The rows of a group lie close to one hidden flat surface of 5 dimensions, which may be shifted away from zero. Surfaces can cross.
Known rows, each followed by its group:
[ -2.3 -17.2  17.4  17.4   8.4  49.8   8.3 -33.2   1.5   4.8]	j337
[ 7.4 -9.1  4.9 20.6 -6.4 -5.7 10.8 -5.7 17.2  1.1]	j849
[ -3.0  -1.6 -19.2  24.3 -18.9   6.0  14.4 -20.8  -7.1   1.9]	j180
[ -2.9   5.6  -9.9 -12.3  20.1  -1.5  13.7   9.7  -4.3 -16.5]	j849
[ 14.4  -1.0  -8.1  23.8 -37.8  -2.5   2.8  -5.0  17.7  -2.9]	j180
[ -7.0  14.3 -30.1 -15.5   1.6  13.6  11.1  -5.3  -8.0   2.2]	j295
[ -0.5 -22.9 -24.4   7.4  -3.7 -15.1  29.5  22.8  -1.6 -11.4]	j180
[ -8.5  10.0   8.8  25.3 -11.5 -12.4  -7.0  27.8  29.5 -34.7]	j849
[ 24.0 -11.9   9.5   8.0 -11.5 -13.7   0.5  13.6  15.2 -13.7]	j849
[  8.0  -1.7   2.0  15.0  -2.1   2.9  19.5   6.8  41.2 -11.6]	j337
[-15.4   3.9   0.2   1.1   7.2 -20.3  11.9  29.5  25.9  -5.8]	j849
[ -7.7   1.7   5.1  23.4 -14.9   4.6  -0.2 -22.1   8.0   9.7]	j295
[ -1.1   7.2  -8.1  -3.4  18.0  24.2  19.8 -18.6   4.3  -8.1]	j337
[-18.8  22.1   9.4 -37.3  22.1  -9.6   4.1   8.4 -22.7 -30.9]	j180
[  6.1 -32.7  22.5  -1.1  -1.4  35.7  -7.0  -2.5 -10.1   4.1]	j337
[ -8.1   4.4  38.5   3.9 -11.5 -16.4 -14.1 -22.9  -9.2  13.5]	j295
[-19.5  10.3  34.4   5.0  -9.7 -25.0   3.6  23.0  25.2 -29.6]	j180
[-10.9   2.1   9.2   7.9  -5.9 -10.4   9.4   1.4  11.2   1.5]	j295
[  6.4  10.3  -6.7  -8.0 -15.8   5.3  -9.7 -21.0 -24.5  -3.1]	j180
[ 12.7  -2.3 -12.5   7.9   0.7   9.5   3.9   5.9   9.5  -9.7]	j295
[-19.8  10.1 -12.0  -7.2  11.8   1.6  19.0  -8.6  -6.1   2.5]	j295
[-16.5  -0.2   1.3 -20.9  13.4 -30.4  18.6  31.9  21.8  22.6]	j849
[ -1.5 -15.5  23.2  14.1 -28.9 -18.4 -11.5 -10.4 -19.9  14.2]	j180
[-36.3  29.0  -8.4   6.6  14.7   2.9  -7.5   1.4   0.0 -19.5]	j849
[ 12.8   2.1  -2.8 -10.7  11.4  -1.8   3.5   0.7 -11.5 -16.9]	j849
[ 16.6  18.9  -4.7 -26.3 -21.6 -18.5 -19.6   6.1 -14.6   6.2]	j337
[-34.5  34.9  23.2  -1.0  10.4  -6.3   9.1  -6.9  14.6 -35.1]	j180
[ -2.6   6.0  -3.3  18.9 -15.5   5.4   1.6 -17.3  10.6  10.5]	j337
[-21.7  14.3  -3.4 -21.4  -6.4  -8.2   8.1  -4.7  -7.7  12.1]	j295
[ 10.4  -0.4   7.0  12.3 -41.2 -13.2 -17.3   4.9  12.9  15.1]	j337
[ 33.2   1.0 -34.1  -7.7  18.1  28.2  -4.7   1.6  -9.5 -20.9]	j295
[ 14.2 -29.4  14.1  -5.8 -30.5  -1.2 -24.9  34.1  -7.1   5.5]	j337

New rows. What belongs after each?
[ -1.1  16.0  16.1   9.4 -12.7  -3.8 -31.1   9.2   0.4 -28.6]	j849
[-19.4  -4.6   3.7  15.6  -3.5 -21.1  19.2   9.1  34.4  27.1]	j849
[ 31.2  -9.6   0.2 -22.8  10.1  -9.6   8.7  17.7  -6.2 -18.4]	j849
[-32.9  12.7   9.4  -4.4   6.3  -8.7  17.5 -19.5  -5.8   9.9]	j295
[ 1.9 -9.9  6.4 17.9  0.2 18.4 18.4 -4.6 28.8 -6.9]	j337
[  0.7   4.0  23.0 -29.4  21.9 -22.7   3.2  21.6 -10.2 -19.1]	j295
[-19.6  -6.0  28.5 -10.1   0.0 -21.3  -8.1  -2.4 -32.6  -1.6]	j180
[ 17.0 -13.5  24.7  42.6  15.0   5.9  -6.0 -19.8  11.5 -16.7]	j295
[ 11.0  -8.1  -6.0 -19.0  14.8 -10.6  18.8   6.7  -0.5  13.7]	j849
[-12.0  -1.0  23.1  27.8 -12.4  -6.2  -1.3 -24.6   7.9  11.3]	j295
[  4.0  -0.7  27.0  16.9  -6.8  -6.2 -12.7 -19.4   0.0   2.3]	j295
[ 34.2 -10.0  15.8  -5.2 -10.0 -16.1  -9.9  23.8   9.4 -27.3]	j849
[  7.4 -21.4  13.8  -6.9 -10.6  20.7 -14.7   3.3 -12.8   6.2]	j337
[ 10.9  -0.2  -9.5  -4.8 -22.0 -10.1   2.8  31.6  24.9  -6.8]	j295
[ 24.6  -9.7  22.1 -35.0  10.0  19.2 -14.9   5.5 -13.6  -8.5]	j337
[  8.9   5.2   1.6  26.7  -5.1  15.9  -4.1 -26.1  -8.3 -27.5]	j849
[ 31.3  -3.4  13.5  -6.7  17.4  11.0 -27.6 -14.9 -26.6 -13.0]	j295
[  3.5  10.2 -25.0 -11.3  -2.0  11.9   5.2 -19.8 -33.6  -1.2]	j180
[ -7.4   4.2   0.7  50.2 -12.7  10.1   2.6 -14.6  20.4 -29.6]	j849
[-26.2  12.8 -13.6  11.5 -17.1   5.1  17.8 -18.0   8.5  18.4]	j295
[ -0.9  -4.0  17.6  32.9  -6.1   4.3  -3.5 -25.0   7.7   5.0]	j295
[ -2.3  11.0  -0.5 -24.0 -33.0 -15.2  -7.0  14.5   5.8  13.6]	j295
[ 17.2 -26.8 -15.6  16.6 -29.8 -12.6   8.4   5.4  -9.5   5.0]	j180
[ -6.0  -7.1 -28.7 -25.7  11.2   8.4  10.7  20.7 -20.4  -6.5]	j337
[  9.2  13.4   2.6   9.9 -19.8  -9.0  -1.0  -5.2  25.9   2.9]	j337
[ 35.0   1.5  -2.7 -36.1   4.4  -3.0 -19.8  26.4 -11.9 -19.2]	j295
[  0.0  12.2 -14.9  -7.1   2.6  21.6  -4.4 -27.4 -21.6   9.3]	j295
[ -8.0   7.7  18.1  -1.7 -11.4 -27.2 -15.0  29.4  22.4  -3.7]	j849
[ 22.1  10.9   5.1 -26.2 -23.8 -16.3 -27.1  10.7 -14.2   7.3]	j337
[ 20.0 -10.2   7.5  34.8 -11.9   8.7   1.8 -22.1   6.8 -17.8]	j849
[ 11.6   1.6   3.1 -22.1  10.5  -6.7  -3.7  -4.1 -18.5   2.9]	j849
[ 30.0   2.5  -5.8 -24.3  10.5  10.1 -16.8   4.5 -18.5 -13.6]	j295
[ 15.2   5.7  14.0 -18.0 -12.2  -4.2 -24.1  -5.0 -15.1   4.0]	j295
[ 30.8  -3.3  22.7  -9.4 -10.0  -5.6 -30.5   3.2  -5.0  -5.9]	j295
[ -1.6  -7.2  15.8  10.7  21.0 -14.4  16.5  14.8  17.1 -24.1]	j295
[  7.0   4.7 -19.9 -16.4  16.9   8.5   7.5   8.8  -6.6 -14.3]	j295
[  0.2  -1.2 -20.6  21.4  -4.1  13.0  15.0  -4.0  18.6  -4.2]	j295
[ 28.5  -7.1  15.6   3.1   1.5  -3.5 -15.4  10.9   5.4 -18.9]	j295
[-14.2   7.9  52.1  -3.5 -29.6 -31.1 -18.8 -12.8  -3.2  21.9]	j295
[ 20.5  24.4   7.7 -21.2  15.5   5.2   8.3 -13.3  18.4 -13.9]	j337
[ 22.4 -13.7 -13.5  -3.1  17.4   0.0  32.2  10.2   3.5 -25.7]	j849
[-24.5  15.6 -22.6  23.1  21.5  24.3  16.4 -28.7 -10.8 -21.3]	j849
